There are 2 nested groupings, the coarsest first. Each group lies inside one group of the grouping before and may be the whole of it. The rows also spread widely along 2 directions, which tell nothing about the answers.
Some rows, each with its group in each grouping after it:
[-30  -4   0  -1   2  16 -19  -6  14 -15   6   7   3  21 -19   3 -19   4
 -24 -16 -14] | J570 Lodo
[-20 -15   5  10   2  11 -15  -5  14 -13  -6   2   2  24 -12  10 -20   4
 -22  -9   1] | J570 lifo
[ -8 -18  -5   7  -8  13 -15  -8   6  11 -11 -10   2  14 -22  17 -25   0
 -19 -14   1] | J534 pidos
[  2 -30 -13   9  -6   6 -22  -8   7  12 -16 -16   5   6 -16  18 -23  -1
 -10 -18   9] | J534 nane
[-11 -26   2   7  -6   2 -20 -12   7   7 -10  -5  -1  16 -24  19 -27   0
 -12 -17  -3] | J534 tepi
[-17 -20  -3  12   5  12 -15  -3  13  -6 -16   8   2  19  -9  15 -14   0
 -17  -9  11] | J570 vefu
[-24 -20   1  -2   0   3 -22  -3  15  -7  -8   4  13  12 -27  19 -20  -3
 -20 -14   4] | J559 zul
[-14 -27 -11  18   4   5 -22   3  14  -3 -21  -6  14  16  -1  10 -12   0
 -15 -12  18] | J570 Mezi
[ -5 -21  -2   9  -5   4 -15  -7   9  14 -21 -13   1  10 -16  17 -26   1
 -14 -17   2] | J534 mul
[-28 -20   5   3  -3  -1 -18  -1  18  -4 -10  -2   9  14 -21  17 -20  -1
 -22  -7   3] | J559 zaf
[-20 -18  -5  12   3   7 -23  -3  12  -3 -15   0   2  21  -8   9 -17  -1
 -19 -12   6] | J570 Mezi
[ -7 -18  -8   5  -7  10 -19  -6   8   8 -11 -10   6  13 -19  14 -25   5
 -20 -19   5] | J534 pidos
[-15 -12  -5   2  -5   7 -23 -12  13  10   0  -3   4  12 -22   4 -28   5
 -17 -22  -9] | J534 tepi
[ -9 -14 -11   6 -11  13 -18  -7   7   9  -7  -9   5  12 -20  15 -26   4
 -16 -18   3] | J534 pidos
[-13 -29   1  15   5  10 -11  -7   7  -8 -21  11   0  19 -12  22 -15  -1
 -14  -2  21] | J570 vefu
[-14 -12 -12   4   4  17 -21   5  19  -6  -8   1  11  19   3   1 -17   5
 -22 -20   6] | J570 lifo

New rows, each followed by its group in each grouping:
[ -3 -21 -15   5  -6  10 -29  -8  10  11  -8 -15   7   8 -14   8 -22   5
 -14 -26   0] | J534 nane
[-18 -35  10  21   1  -3  -9  -7   3  -2 -26   0   1  27 -16  30 -17  -7
 -13   0  18] | J570 Mezi
[-24 -18  -5   0   0   3 -25   4  24  -2  -7  -3  17   5 -11  10 -18   3
 -26 -11   1] | J559 zaf
[  1 -29  -9   8  -1   2 -13  -7  11  12 -21 -16   6   7 -14  16 -19  -1
 -11 -17   9] | J534 mul
[ -9 -24  -6  14   8   9 -13   3  16  -8 -19   1   8  18   0  14 -15   0
 -21  -9  14] | J570 lifo
[-27 -22   2   5   2  -4 -21   3  16  -6 -11  -5   8   7 -18  18 -21   2
 -23  -4   5] | J559 zaf
[-23 -16  10  12  -1  10  -7 -13   4 -15  -7   8  -5  29 -27  23 -21  -4
 -21  -3  -8] | J570 Lodo
[ -4 -21 -14   1  -8   8 -29  -7  11  12 -10 -16   7   6 -12   7 -25   3
 -13 -25   4] | J534 nane
[-24 -23   6   5  -2   0 -17   1  15  -3 -10  -1   9  11 -16  18 -20   0
 -21  -8   3] | J559 zaf
[-20 -17  11  10   1  13 -11  -8   9 -12  -8   6  -5  29 -20  15 -27  -2
 -23 -11  -3] | J570 lifo
[-16 -22 -12  11   3   6 -25   5  16  -2 -17  -5  10  17  -1   8 -12   2
 -16 -10  13] | J570 Mezi
[-28 -24   3   5  -1  -2 -18   1  17  -3 -14  -7   9  10 -16  20 -20  -2
 -19  -5  12] | J559 zaf
[-12 -30   1  13   7  11 -10  -5  11  -4 -24   5   3  19 -10  22 -13   0
 -13  -6  21] | J570 vefu
[ -4 -10 -15   3  -4   9 -23   0  15  14 -13 -15  11   6  -4   0 -21   2
 -16 -22  -1] | J534 mul
[-19 -13  -3   5   2  17 -17  -5  16  -9  -6   1   5  22 -12  13 -17   0
 -19  -6  -3] | J570 Lodo
[-25 -18   4  11   3   7 -17  -4  10  -7 -13   2   0  23 -14  13 -21   1
 -20 -12   1] | J570 Mezi
[-23 -18  -2  10   0   4 -20  -2   8  -5 -15   0   4  19  -9  10 -19   2
 -17 -11   6] | J570 Mezi
[ -5 -22  -7   9  -3   3 -23  -7  14  13  -9  -5   8  11 -18   9 -21   4
 -12 -21  -1] | J534 tepi
[-17 -23   2   7   2  12 -10  -9  12 -10 -13   1   5  22 -15  20 -16  -4
 -20  -2   3] | J570 Lodo
[-18 -26  -7   5   1  -1 -24   8  24   1 -15  -9  18   4  -4  10 -13   0
 -21 -11  13] | J559 zaf
[-28 -24   2   2  -1  -3 -22   1  18  -3 -10  -6  15  10 -16  11 -20   3
 -22 -10   4] | J559 zaf
[-28 -15   2   0   2   3 -20  -3  16  -8  -8   0  11  13 -23  20 -19  -2
 -18 -10   4] | J559 zul
[-16 -22  -6   4   1   1 -24   3  18  -2 -18  -4  20   6 -12  19 -16  -4
 -16  -7  12] | J559 zul
[ -7 -20  -7  10  -7   7 -14  -7  11  12 -20 -13   2   9 -16  17 -25  -3
 -11 -15   6] | J534 mul
[-16  -9  -5   1  -5   6 -23  -9  12   4   2  -1   4  10 -22   4 -29   4
 -18 -24 -13] | J534 tepi
[-14 -21   3  10  -3   3 -17 -14  10  11 -12  -4   3  13 -24  17 -26   3
 -10 -18  -3] | J534 tepi
[-21 -24  -4   2   3   3 -23  -1  16  -8 -13  -2  15  10 -19  20 -17  -1
 -14  -9  13] | J559 zul
[-30 -15   4  -3  -6   1 -20   0  20  -5   0   1   9  12 -20  10 -19   1
 -24 -13  -2] | J559 zaf
[ -9 -10 -13  -6  -5  15 -31  -8   8   8  -3 -14   9   9 -19  -1 -24   7
 -17 -30  -7] | J534 nane
[ -3 -26 -14   4  -6   8 -29  -8  10  15 -14 -14   9   6 -14  12 -22   1
 -12 -19   3] | J534 nane
[-10 -13  -4   6  -4   6 -14  -7   9  11 -12  -9   2  11 -18  13 -27  -1
 -15 -18  -4] | J534 mul
[-36  -3   0  -7  -7   3 -22   0  21  -6   6   2   7  10 -20   4 -19   1
 -29 -19 -11] | J559 zaf
[-12 -20  -4   6  -5   4 -22 -13  12  11  -6  -6   6  14 -20  11 -24   4
 -14 -20  -3] | J534 tepi
[-33  -7   2  -7  -4   4 -27   2  25  -8   2   0  11  11 -22   6 -21   4
 -27 -18 -11] | J559 zaf
[-14 -28   8  13   5   8  -8  -9   4 -10 -22   8   1  24 -18  26 -18  -6
 -15   5   9] | J570 Lodo
[-19 -26  -8   7  -2  -3 -21   9  21   0 -20 -10  21   4  -9  14 -13   0
 -18  -6  15] | J559 zaf
[-16 -16   2   5   2  13 -16  -6  11 -10 -11   5   5  24 -17  14 -20  -1
 -19  -6   1] | J570 Lodo
[-27 -17   0  -3  -3   2 -22   7  21  -5  -3  -2  13   9 -13   6 -19   2
 -25 -13   2] | J559 zaf
[-17 -22  -4  10   2  11 -16  -2  14  -9 -16   1   9  19 -15  16 -17   0
 -18  -6   3] | J570 Lodo
[-15 -18   0   9   4  14 -16  -2  15 -11  -9   2   7  21  -9  10 -21   3
 -22 -11   3] | J570 lifo
[-24 -17   0  10   3   8 -18   0   9  -6 -10   2   4  23 -14  12 -19   1
 -17 -12   5] | J570 Mezi
[-10 -14  -5   2  -9   5 -15 -12   6  10 -11  -8   1  15 -22  12 -29   1
 -16 -19  -6] | J534 mul
[ -4 -12 -18   1  -7  13 -26   1  12  12  -7 -11  13   7 -11   2 -19   8
 -21 -24   5] | J534 pidos
[-14 -27   3  14   3  12 -11  -3  10 -11 -20   6   5  20 -15  21 -18  -1
 -15   0   3] | J570 Lodo
[-18 -13  -7   3   2  14 -20  -1  17 -12 -11  -1  11  17 -10   9 -17  -1
 -19  -7   2] | J570 Lodo
[ -5 -28   1  12  -5   0 -20 -11   9  10 -12  -6   2  12 -25  16 -24   3
 -11 -16  -1] | J534 tepi
[-12 -12  -2   1  -9   5 -17 -12   7   9  -9  -9   1  10 -20  10 -27   0
 -15 -19  -7] | J534 mul
